There are 3 nested groupings, the coarsest first. Each group lies inside one group of the grouping before and may be the whole of it. The rows also spread widely along 8 directions, which tell nothing about the answers.
Some rows, each with its group in each grouping after it:
[  3.4 -12.4 -17.8   2.4  -6.4  12.5  -0.8  -4.1   5.6 -25.8  37.7 -10.0
  26.7  -7.0  16.4  -5.0  32.0 -29.0 -16.0 -23.0  -5.8  19.8 -12.5 -34.3
   3.8  -1.5  18.4   0.4   5.8] -> K_298 vari bug
[  4.2   2.7   2.2 -21.7  -2.6   0.6 -33.3 -19.3  -5.3  -4.0  10.4  12.1
  43.0  25.7  27.9 -37.8   6.5 -21.7  10.4 -19.1  -1.6  24.8 -22.8 -31.1
 -17.9 -10.4   4.2   6.8   3.5] -> K_298 Kug Tifa
[  4.6  -5.5  -8.2  33.3   0.0  29.2  -6.8 -22.9 -10.3  -1.8  13.6  -8.4
  28.2  11.8  -0.2  31.1  -2.8  -9.6 -26.8 -25.8 -19.1  -3.0  -7.2   9.8
  -9.3  11.7  -8.5  25.3 -46.4] -> K_563 Nizi ragot
[-10.8  13.7 -28.0  36.6   3.0  15.2  25.4  -4.9   1.1   2.5  21.4   1.2
  39.7  10.0 -21.2  11.3  12.4  15.4 -23.3 -17.4  -4.2  -4.0   4.0 -13.7
  -5.5  16.8  21.3 -13.3   0.2] -> K_298 purup doseb
[ 13.4  28.0 -22.6  13.0   1.7   1.3 -15.9   7.6   8.8 -11.0 -21.5  -6.0
  27.7 -11.1   7.7  10.3  -1.1   6.9  10.3 -14.4  -1.1  -5.6 -27.0   1.0
  -6.8  18.0   7.5 -11.0 -10.3] -> K_563 Nizi bofos
[ -2.8 -26.9   3.9   5.4 -10.4  11.2 -15.0   2.7   2.5  -7.4  17.9   1.6
  39.6  -7.3  11.1  -9.0   5.3  -4.0 -11.9  -8.2  -1.5  11.7 -17.2 -13.1
   7.4 -18.6  14.8   9.8  -5.5] -> K_289 Gavu notin
[  5.1   3.8   4.6   4.0  20.7  -5.0 -16.3   5.6  -6.2  19.1 -30.8  19.0
  39.4  20.9   3.1 -12.9 -35.6   4.7  13.6  -7.4   5.6  -4.2 -15.3  -1.6
 -16.7   8.6   1.1  -4.1   2.7] -> K_298 vari rizo
[ -9.0  -2.1  -2.8  -6.6 -30.4  17.2 -16.6 -16.4  -7.4 -13.5  28.9   5.5
  39.7  15.8  23.8  -9.6  28.8  -7.0  -7.6 -12.9 -12.3  31.9 -25.7 -15.6
 -15.9 -21.3   7.0  14.3 -14.1] -> K_289 Gavu Boba
[  4.7 -15.6 -12.8   7.6   8.3  -6.5 -14.2  12.0   6.8 -16.4 -10.8 -10.2
  21.8 -15.4   8.5   4.3  -5.9 -12.0   2.1 -15.6   3.2  -8.9 -16.1  -9.5
  14.5  -2.9  12.8  -4.1   0.9] -> K_289 vovib Gofum
[-21.8  -9.8 -15.0 -11.9 -23.6 -20.5   6.1  29.3  13.8  -1.0  -9.3  14.1
  27.6   9.5  -6.1  -7.8   3.2  17.7  21.6  18.8  24.5  -2.8 -21.0  -6.8
  10.7 -33.1  44.6 -12.1  41.1] -> K_289 Gavu sud
[-12.7  18.3 -24.1  -9.6 -13.9 -12.7   4.1   4.8  10.0  -4.8   7.6  11.9
  32.8  21.3  -1.5 -19.2  17.5   3.9  17.8  -1.5  16.0   9.5 -14.6 -23.4
  -4.6  -9.9  35.0 -19.0  37.4] -> K_298 zev Padi
[ -6.7 -42.9   1.8  -2.9   9.9 -13.8  -8.3  -4.9   8.5  -4.4   9.6  -2.5
  32.0  18.4 -18.5 -20.8 -17.1 -25.7  -6.4 -18.2  13.7 -12.2   7.2 -20.8
  26.9 -26.6  19.2   7.2  17.0] -> K_291 pegaz ruber
[  0.7   1.7 -14.9   7.9  23.5   3.0   1.3  26.1 -12.6  31.4 -10.9  11.1
  16.0  33.3  -7.2  16.4 -16.7  -8.4 -14.1  18.0 -13.3   8.1 -14.0 -15.2
 -10.3  17.0  10.5 -13.9  33.5] -> K_298 purup zelev
[  4.9  26.8 -17.6   8.4  -1.2   0.7 -15.0 -16.4   7.4 -10.8  -4.3  -3.5
  38.8   6.4  -0.1  -6.0   0.8  -2.1   7.2 -24.0  -1.0   4.7 -14.8 -11.5
 -12.3   6.1   4.2  -8.4 -10.9] -> K_563 dunep zib
[ -6.2 -46.4   3.4  10.7   4.4  -0.2  -2.7  -0.1   2.8   1.0  12.2  -0.7
  31.8  12.0 -15.6  -4.0 -19.9 -13.1 -15.7 -11.6  11.3 -14.8   5.3  -2.6
  23.5 -22.2  12.9  14.2   0.1] -> K_291 merer ran
[  2.9   1.8 -11.4  18.9   3.2  10.1  -8.5  -9.4   6.1 -13.4  17.6  -4.8
  47.6 -17.6   3.0 -14.8  10.9  -1.3 -15.0 -21.4  -1.6  11.6  -9.3 -29.6
   4.0   2.3  14.8 -18.5  -3.7] -> K_289 vovib vemit
[-13.7 -55.7  -1.6  12.1  -4.9  10.0   5.5   6.5  -6.5  13.2  18.2   3.3
  18.1  24.1  -6.6  16.5  -5.4 -20.2 -20.8   5.1  -1.5  -7.7  -5.4  -2.4
  11.4 -17.5  14.9  26.8   8.8] -> K_298 purup Loru
[ -7.9 -41.5  17.0  11.8  -8.6  17.5 -16.3   8.0  -8.7  24.6   8.2  14.9
  35.6   8.1   7.4   4.6 -14.9   0.6 -20.6  18.8  -0.5   7.5 -20.0  -1.4
  -1.2 -19.8   6.7  15.3  -4.6] -> K_289 vovib vemit
[ -0.3  19.4 -12.6  22.4   4.3   9.9 -10.8 -12.5  -8.0  -3.7 -14.9   2.0
  36.0   7.9   5.3  10.7  -8.2  12.6  -0.3 -25.1  -8.6  -3.1 -14.9   5.7
 -17.3  11.8  -2.4  -1.1 -31.8] -> K_289 vovib Gofum
[  3.0 -15.1   8.7  19.1   5.7  19.3  -9.2   8.4   0.0  24.8  18.3  17.8
  53.0  -0.8  -1.4 -16.5  -7.9  11.8 -22.4   3.7   4.5   9.4 -10.9 -16.6
  -3.6   5.5  15.8  -5.7   2.8] -> K_298 Kug Tifa
[  5.4  -5.3  -6.0  -8.6  -2.8  -4.0 -19.7  31.9   9.5  18.1 -13.4   6.9
  19.3   2.5   4.4   3.4 -10.9  -7.3   4.6  28.9   5.7   8.0 -32.0 -11.9
   1.9  -8.1  15.8 -11.1  34.0] -> K_563 dunep zib
[  0.0  20.2  -9.2  -3.6   3.7   6.6 -15.6   5.2 -11.4   9.2  -5.9  10.3
  32.9  22.0   9.6  -2.9  -5.0   2.3  -0.9  -1.1 -12.7  22.5 -22.3 -14.0
 -19.0   2.3   5.3  -8.7   4.0] -> K_289 Gavu notin
[  1.5  15.0   4.4  -5.3  -7.7   5.9 -23.2 -12.3  15.4  12.1  28.1  15.3
  67.7   3.6  -1.6 -50.4  11.1   0.2  -6.0   6.6  10.8  37.2 -15.9 -51.9
  -6.7 -12.5  21.5 -29.1  33.7] -> K_563 dunep zib
[ -8.3 -49.6  -8.9  13.3  15.0 -19.4   6.0  -5.9  13.1 -13.7  -0.7  -8.5
  32.2   5.6 -17.7 -13.7 -20.7 -19.4   3.9 -28.6  20.0 -30.9  11.8 -15.0
  30.8 -18.8  25.0   9.7  16.9] -> K_298 purup doseb
[  0.3  -1.3 -18.2  -5.1   8.4 -11.0  -8.3   6.0   2.9  -5.6  -9.7   0.6
  26.5  12.5   7.0 -10.9  -3.1 -13.9  10.1 -12.0   2.0  -0.5 -15.2 -22.2
  -1.7  -0.7  14.3  -6.7  22.7] -> K_298 purup doseb
[-19.0  -0.7 -16.8  -1.2 -29.9  -0.8   0.0  -2.4  -1.9   5.2  -4.5   9.4
  17.8  38.8  -1.9  21.6   2.7   4.6  12.3   7.9   7.7  -6.9 -22.0  14.7
 -10.1 -21.7  18.2  18.0   0.3] -> K_563 Nizi bofos
[-17.4  18.0 -25.3  10.3  -1.1   3.0  12.9  -5.8 -14.2  14.4  -1.3  12.3
  22.7  52.4 -11.1  17.3  -0.4   3.7  -3.5  -4.9  -9.6   2.0  -7.1  -3.2
 -22.6   4.5  10.3  -0.1   7.2] -> K_298 purup zelev
[  8.4  22.4 -27.3  15.5   9.4   4.2  -3.1  10.3  -4.9  -5.5 -19.0  -4.3
  11.5   9.5   8.7  25.5  -3.8  -1.3   4.4 -19.1 -12.3  -7.5 -18.2   9.6
 -16.5  26.2   2.6  -1.0 -14.4] -> K_298 zev Padi
[ -5.4  -4.6 -18.6 -28.9  -7.3 -19.0 -16.0 -10.5   6.1 -27.3   7.9  -6.1
  19.1  26.4   6.5 -21.3  13.6 -34.8  12.9 -24.2   4.0   6.6 -12.5 -28.1
   7.2 -26.4  16.3   2.1  19.0] -> K_291 pegaz ruber
[-13.2  36.3 -23.5   5.9  -7.8   8.4  11.5   5.3 -12.4  17.5  -7.8  20.0
  23.7  43.8  -0.9  17.9   2.9  15.9   3.5   2.6  -6.6   9.0 -19.9   3.3
 -34.2   8.9  11.7  -7.0   2.7] -> K_298 vari rizo
[ -1.5  -4.7   1.7  23.4  -2.6  19.1  -1.7  -3.7  -0.9   8.6  11.3  13.1
  48.4   2.4   2.3  -3.8  -3.1  14.1 -12.9 -12.7   2.1   4.6 -11.5  -3.5
 -14.2   8.0   7.7   3.9 -16.1] -> K_298 vari bug

New rows, each followed by its group in each grouping:
[  7.3  13.0 -14.5  10.8   3.1   9.1 -12.6 -13.7   5.7  -7.8  13.1  -8.0
  36.2   3.4  -0.9  -3.0   6.5 -13.7  -9.7 -19.0  -6.8  12.0  -9.9 -23.0
  -4.6   4.5   5.7  -7.6  -5.0] -> K_563 dunep zib
[ -9.6  31.2 -28.2  11.4   5.1 -13.7  13.3  20.6   8.9   9.9 -24.2  14.9
  36.6  12.9 -16.6  -4.8  -8.0  30.5  16.8   2.4  15.3 -12.0 -13.3  -7.9
  -9.3  11.1  29.4 -30.1  32.7] -> K_298 purup doseb
[ -7.1  30.0 -37.7   9.4  15.1  -5.2   8.1 -15.1  -7.5 -12.1   4.6  -9.6
  21.7  28.1 -11.1   6.8   7.8 -14.5  -6.9 -26.2 -12.3   8.9   3.3 -29.6
  -7.4   8.3  15.3 -25.4  10.4] -> K_289 vovib vemit
[  7.2   2.5  -8.9   6.0   0.9   9.9 -11.2  29.1  -2.7  16.6  -8.3  10.7
  19.9   3.9  12.5  11.5  -3.3   3.2  -3.3  14.9  -5.5   7.5 -29.5  -1.0
 -11.6  13.7  10.7  -5.3  11.4] -> K_298 zev Padi
[ -0.1  -2.3 -11.2   3.1 -20.5  21.2 -12.8 -10.4  -0.3 -15.5  32.5   0.9
  37.4  -0.2  26.1  -6.0  35.7 -12.3 -14.4 -15.3 -13.9  25.2 -29.0 -22.2
 -13.1  -2.9   7.1   9.8  -9.1] -> K_298 purup zelev
[-20.7  -9.5 -27.0  -6.1  -6.9 -28.4   8.3 -17.3   4.5 -20.9  -7.9  -0.5
  20.5  38.8 -10.4  -6.1  -4.8 -10.0  28.8 -35.3  21.7 -27.3   3.7  -0.6
   6.5 -23.8  28.4  12.7   5.9] -> K_298 Kug Tifa
[ -7.2   0.5   0.6  14.3 -13.8  23.6  -7.1 -17.3  -0.6  17.7  34.4  10.3
  48.0  21.2  -7.3  -5.4   9.3  -1.5 -25.2   4.4  -5.2  23.2  -9.3 -21.2
 -12.4  -9.4   9.6   0.2  -0.9] -> K_563 dunep zib
[ -4.0   0.1 -24.1  16.8  13.1  -1.8   2.6  -7.5  -7.3  -9.8  -4.6 -10.3
  17.4  15.3  -6.9  18.9  -5.7 -13.2  -9.3 -22.6  -8.6  -6.7  -0.1 -10.2
   1.2   3.4   9.0  -4.9  -7.0] -> K_289 vovib vemit
[-15.9 -17.3   2.7  27.8 -19.8   9.9   0.5 -13.2   4.3   3.3   1.2  16.6
  54.9   6.5  -6.6  -6.8  -7.8  28.4   3.0 -17.9  16.1 -17.4 -11.5  17.0
  -7.8 -10.7  11.4  21.1 -25.7] -> K_298 purup Loru
[-22.2  28.1 -18.8  10.2 -23.5   5.0   5.9 -29.9  -7.9 -12.3   7.4  10.3
  45.3  36.1  -4.5  -0.8  12.8  21.3   6.7 -29.8  -2.1   7.1  -6.5   2.5
 -24.8 -11.6  11.0   4.5 -24.9] -> K_289 Gavu Boba
[-11.1 -10.1 -17.8  20.8   1.7  12.0  10.3   3.2  -2.6   4.0  23.1  -3.1
  25.4   9.6 -12.0  15.4   9.7  -5.1 -26.3  -0.6  -5.9   5.8  -1.4 -19.4
   8.3  -3.1  22.7 -11.3  10.6] -> K_289 vovib Gofum
[-11.1  20.0 -15.5  15.9 -19.9  12.2   2.2 -41.2  -2.4 -24.3  17.7   5.1
  48.5  19.4   9.9  -7.7  19.0   5.1   5.1 -48.9  -1.2   2.6  -9.1  -0.4
 -24.9  -2.6   2.9  16.1 -42.1] -> K_298 vari rizo
[-11.3  -2.6   9.6  18.3 -36.8  25.3 -15.4 -31.1   2.5  -4.7  21.4  20.7
  69.9   0.7  19.5 -22.4  17.0  28.2  -0.3 -22.4   5.5   9.1 -26.9   4.0
 -26.8 -13.1   1.4  25.5 -41.7] -> K_298 purup doseb
[ -2.2  -3.7 -20.8  10.8   1.5  -9.3   2.3  28.7   5.0  -8.7 -23.7  -3.6
  15.0  -5.6  -0.6  20.8  -8.7   9.3   7.4  -4.2   2.6 -14.5 -17.7   8.9
   7.3  -0.4  20.1  -4.3   2.9] -> K_289 Gavu sud
[ -3.3 -13.6  -0.8  10.9  15.9  -5.6 -10.9  -3.5   2.1   5.5  -3.4   4.5
  43.6   6.3  -9.0 -17.7 -17.8  -2.6  -3.9 -10.2   8.7  -1.1  -1.5 -22.6
  10.2  -7.0  16.4 -13.6  13.6] -> K_289 vovib Gofum
[ 10.7 -23.0 -10.2  -5.5  13.2  -5.0 -21.3   8.4  -4.4 -10.8 -17.9  -7.8
  11.7   8.0  19.5   4.6 -11.9 -33.9   6.8 -17.1  -8.4  -5.1 -22.6  -7.8
   2.0   2.0  -1.7  15.7   2.0] -> K_298 purup Loru
[  6.6  -5.0  -3.5  12.5 -10.5  15.2 -15.1  -2.8  11.2 -13.3  23.2   4.2
  52.1 -23.6  16.6 -20.1  18.7   6.8  -8.6 -22.4   6.7   7.7 -20.8 -15.7
  -1.4   2.5  16.2   0.7 -16.2] -> K_298 Kug Tifa
[ -8.8 -12.5 -25.8  -6.0 -10.5  -2.3   6.1  20.9   2.2  -2.6  12.6   0.1
   8.5  15.3   5.5  13.6  16.6 -13.5  -2.5   4.2   3.8   0.4 -18.2 -11.9
   5.1  -9.7  30.0   1.0  23.5] -> K_298 Kug Tifa
[ -8.0 -27.1  -8.7  -4.9 -12.2   2.7  -3.5  23.4  -2.2  -0.6   8.7   0.8
  13.4  10.2   9.4  12.9   7.3 -13.8  -8.3  13.3  -4.3  11.2 -20.4  -9.5
   7.7 -20.8  22.4   6.8  18.0] -> K_289 Gavu sud
[ 10.2 -31.8  14.9  11.9  -0.8  15.2 -30.7  -6.0  -0.6   8.8   2.1   1.9
  39.3   0.4  11.3  -1.4 -17.1 -12.0  -9.4  -4.5  -1.8   0.7 -20.5  -0.2
   2.4  -6.4  -2.6  21.9 -19.0] -> K_563 Nizi bofos
[ 15.6  -0.1   3.0  -2.8  17.2   6.0 -31.3  13.1  -8.0   4.1 -13.5   2.2
  31.9   1.4  18.9  -7.6 -15.7 -11.7  -3.9  -5.6 -16.5  19.6 -24.2 -17.0
  -8.8   8.2  -3.5  -7.5   0.6] -> K_289 Gavu Boba
[ -8.8  -5.3 -13.4 -10.7   0.3 -12.5 -13.3  -0.1  -2.8  -3.9  -8.8   2.2
  21.6  23.5   6.0  -5.3  -4.2 -16.0  11.1  -4.8   3.4   3.9 -14.9 -17.8
   1.4 -17.6  16.1  -4.4  18.8] -> K_289 vovib Gofum
[  0.7  37.8 -14.8   3.2 -20.6  13.9 -10.4  28.5   4.8  10.0  -8.8  18.2
  33.5  -2.9   7.1   6.0  13.3  33.5  -1.5  14.8  -2.5  11.6 -42.3   6.6
 -23.4   9.9  10.6 -17.3  -2.4] -> K_291 pegaz ruber
[-12.8 -22.7  -6.2  11.8   3.2 -10.9   6.1   3.5   6.0   8.8  -4.9  11.6
  38.1  17.4 -18.3  -9.8 -19.5  10.4   6.1 -10.9  23.0 -23.1   2.1  -1.3
  10.9 -11.7  28.5   3.0  10.9] -> K_298 Kug Tifa
[  4.8  -1.1 -19.1 -11.0  -0.3 -10.7 -16.7  12.7   8.0  -6.7 -12.7  -7.9
  10.4   8.1   5.7   8.0  -2.8 -23.8  10.9   0.1   1.7   0.1 -23.0 -13.0
   4.2  -8.1  12.9  -2.8  19.3] -> K_563 dunep zib
[ -8.2  14.9 -14.0 -13.1 -26.0   3.6 -11.3  21.4  -0.3  -1.8   0.0  12.3
  27.0   8.6  19.4   0.8  19.3  11.2   7.6  14.2  -3.4  24.0 -38.1  -7.9
 -15.5 -12.6  19.3  -8.3  15.0] -> K_289 Gavu Boba
[ -1.6  -1.5  -5.5   2.7   3.7   8.5  -7.9  -0.4  -7.4  14.9  10.2  12.5
  35.8  24.8   3.5  -7.6  -2.2  -4.4  -9.2  -3.9  -2.3  10.6 -11.6 -17.0
 -11.2   2.1  12.9  -1.3   6.1] -> K_298 Kug Tifa
[ -7.0 -27.3   1.8  19.7   7.7   9.1   2.6  15.6  -0.8  15.6  12.1   6.3
  38.0   4.0 -14.9   1.9 -15.0   5.7 -22.6   5.3   0.6   2.3  -1.6 -12.3
  13.0  -8.4  21.5  -3.8  11.3] -> K_289 Gavu notin
[  4.5   1.4 -12.1   8.9  -8.7  11.4 -10.5   8.1   4.9 -13.2   7.2  -1.9
  31.1 -11.1   7.2   2.6   7.9   2.8  -9.2 -14.1  -1.4   1.3 -21.1   1.2
   0.5   0.0   6.3  -0.5 -15.2] -> K_291 merer ran
